The same things were measured in two ways. Each way mixes the same 5 hidden numbers, adds some noise and spreads widely along 3 directions of its own, which tell nothing about the thing.
In the rows, 128 means zero.
Some things both ways: the first way, then the second way.
[128 140  96 201 135  97 137  69 101  20 106 102 175]
[157 102 119 105 149 157 117 154 158 105 103]

[154 135 144 113 161 119 200 130 100 138 111 115 142]
[ 91 141 108 139 107  70 130 170 106 138 154]

[ 97 125 198  97 120  89 181 153 115 174 123 120  82]
[115 101 113  90 135 107 139 174 151 147 192]

[140  83  92 141 132  90 144  72  72 148 136 123 125]
[139 143 147 152 106  79 159 140 113 125 167]

[124 135 131 136 154 123 162 128 121 154  98 134 130]
[132 116 144 135 105 129 120 164 133 155 144]

[156 157 141 147 172 127 174 116 124  81  82  87 171]
[185 127 131 141 108 150 162 159 160 137 110]

[ 94 151 119 167 125 108  82  78  85  77 122 116 146]
[197  96 171 141 145 134 115 124 139  86 136]

[ 82 186 158 143 164 114 195 120 100  72 143 133 147]
[104 135  82 103 144  73  99 154 137  69 170]

[138 132 126 116 176 151 195 122  90 147 152 151 153]
[128 139 137  89  87 157 169 142 118 133 145]

[105  91  75 201 133  88 115  59  97 130 120 138 142]
[130 144 135 163 123  70  99 130 129 111 146]

[123 147 110 155 160 117 123 105 115 138  85 124 148]
[197  99 184 151 106 192 116 139 144 141  98]

[162 125 128 155 152 135 145 110 121  84  80  93 170]
[143 117 119 146 111 132 115 184 131 134 105]

[116  76 104 136 108  58 130  62  52 150 145 114 106]
[169  87 181 103 135 166 152 126 122 130 136]

[114 127 150 132 193 108 175 134 133 218 101 140 126]
[ 87 161 131 131 115  99 125 105 130 161 114]

[107 106  95 157 125  87 155  85  83 153 133 152 115]
[118 119 159 101 127 127 148 115 126 150 158]

[134 123 133 131 152 120 166 121 103 152 115 128 135]
[ 99 137 124 122 117 100 135 145 110 145 138]

[ 96 159 135 135 123 151 108 103  83  75 145 136 147]
[160 131 148 126 127  84 169 115 136  97 184]

[122 142 125 160 125  88 145  98 110  91  82 105 135]
[172 110 146 128 138 130 149 139 168 144 136]

Other things, the second way, with their names:
<91>: [135  93 149  90 144 152 128 136 164 162 135]
<245>: [127 115 146  99 113 168 136 135 122 147 114]
<231>: [108 105 126 121 119 138  99 180 115 144 127]
<621>: [127 112 127 122 121 149 130 162 139 166  96]
<416>: [160  71 166  81 133 212  93 143 156 133 139]
<372>: [128 146 134 114 107 109 190 138  91 116 148]
<35>: [ 64 112 143 115 144 114  90 126 112 184 117]
<541>: [159  96 155  84 138 159 155 130 165 143 155]
<462>: [120 105 126  94 128 153 119 157 133 140 127]
<354>: [ 88 103 142  89 168 117  83 112 141 143 142]
<269>: [110 173  99 158  98  49  96 151 118  71 167]
<239>: [165  65 201 130 137 182 117 141 121 166 112]
<150>: [155 125 160 124 105 135 148 133 119 106 157]
<324>: [ 88 126 102 120 139  86  95 158 124 126 136]
<121>: [ 98 104 116 128 143 131  45 165 131 135  99]
<69>: [ 98 119 124 129 140  89 102 148 133 146 140]
<209>: [106 151 103 144  79  99 114 183 104 116 144]
<509>: [107 110 137 106 155 106 114 115 145 154 128]
<512>: [103 128 130 122 123 104 114 139 122 136 143]
<38>: [121 112 116 146 149  70  55 150 166 103 178]
<208>: [ 84 141 132  97 146  81 142  87 133 148 141]
<108>: [127  85 152 111 155 139 124 141 137 159 121]
<413>: [139 102 147 106 125 163 113 148 142 129 131]
<229>: [127 120 163 120 142 124  96 103 157 145 140]
<39>: [160 154 141 125  92 113 159 124 168 118 186]
<632>: [106 124 132  87 127 132 136 128 107 125 144]
<435>: [140 117 151 161 128 122 103 134 104 114  96]
<611>: [113 110 158 131 109 164 103 142 112 182  88]
<671>: [164 104 129 143 116 124 129 182 169 155 144]
<620>: [118  96 142 109 147 118 113 148 113 120 154]
<28>: [ 79 101  99  87 140 107 103 184 113 114 161]
<655>: [ 89 102 102  89 159 102 106 161 147 146 143]
<371>: [117 132 145 156 115  84 105 144 101 112 148]
<623>: [135 134 143 135 130 100 145 117 138 140 139]
<476>: [151  95 143 151 124 118 109 181 134 144 142]
<488>: [108 113 109  98 130 139 109 167 142 146 118]
<116>: [136 107 111 144 131 128  51 180 123  73 112]
<244>: [124 118 144 134 118 118 111 146 113 123 138]
<107>: [120  96 154 100 155 159 112 119 141 154 102]
<297>: [102 106 165 110 124 114 156 138 105 182 158]
<580>: [152 132 156 168  98 123 119 146 124 138 121]
<143>: [130 103 145 101 140 144 133 133 128 141 122]
<97>: [135 152 151 130  93 128 151 117 111 118 137]
<382>: [110 128 147 138 120 135  93 128  98 131  98]
<481>: [ 51 143  96 123  90  87 122 199 110 193 151]
<427>: [111 131 102 142 108  95  96 181 123 120 136]
<633>: [ 69 139  83 148 106  47 120 214 103 148 167]
<275>: [144 109 157 146 111 133 109 152 131 150 120]
<355>: [108 124 119 114 128  73 113 157 134 107 205]
<521>: [144 100 177 137 119 102 173 150 105 165 176]
<662>: [128 115  88  81 127 124 134 172 173 115 173]
<649>: [164 110 131 150 103 136  97 192 134 106 136]
<603>: [ 80 147 131 169 108  95  63 137  77 126  93]
<450>: [150  88 166 124 140 125 122 143 124 132 155]
<321>: [160  89 117 128 160 126  60 164 172  87 129]
<555>: [103 125 156 119 132  60 163 117  98 124 199]
<564>: [168 106 138 136 110 155 117 172 152 131 122]
<661>: [ 82 125 114  52 132 135 161 132 153 159 161]

Some of these things the first way, each followed by its name:
[115 163 146 124 171 121 185 132 113 149 105 139 134]
<512>
[115 119 112 153 140 116 131  93  96 143 128 138 138]
<244>
[126 128  96 162 169 116 138  90 102 145 113 136 151]
<382>
[ 78 159 148 187 128 102 100  98 124  63 101 107 145]
<321>
[119 130 138 131 140  98 151 108  98 130 111 114 127]
<143>
[104 137 144 167 127 119 180 109 114  68 122 133 149]
<662>
[103 175 177  95 167 153 164 152 110 147 140 139 130]
<632>
[112 150 149 143 150  98 167 128 123 137  83 118 123]
<69>
[103 115 137 153 130 116 188 121 115 136 133 158 123]
<661>
[164 130 110 162 169  77 208 100 116 113  66 101 147]
<621>
[ 54 185 153 178 135 122 114 129 146  93  94 143 125]
<38>
[114 110  98 167 138  85 155 106 123 179  76 145 116]
<35>
[144 113  81 171 163 107 164  97 116 163  78 136 144]
<611>
[112 122  75 196 129 109 146  75  96  83 115 146 152]
<413>
[133 114 109 154 144 102 171  98 100 130 105 125 140]
<231>
[117 132 153 134 149 124 162 129 118 137 111 125 132]
<462>
[140 139  99 160 168 116 151  96 106 137  94 126 156]
<580>
[126 145 133 139 158 125 156 107 103 101 110 115 157]
<649>
[111 161 125 170 157 137 124  92 110  52 119 110 182]
<116>
[ 53 182 176 130 151 104 149 151 133 173  99 149  96]
<354>
[132 128 117 141 158 129 158 108 105 137 109 132 144]
<245>
[116 128 136 157 138 116 146 103 118 107 107 120 145]
<324>
[125 136 135 144 127  77 154 112 104 122  79 104 109]
<108>
[ 81 151 159 123 122 140 139 134 106 125 143 151 115]
<355>
[111 135 158 148 122 108 160 124 131 101  96 111 124]
<655>
[127 123  85 178 138 118 126  86 108 113  93 130 149]
<275>
[113 140 120 142 117  88 140  95  81 112 117 122 117]
<450>
[100 133 140 158 130  92 133 119 124 139  86 122 115]
<509>
[ 96 163 176 133 141 114 150 145 140 139  82 121 114]
<91>
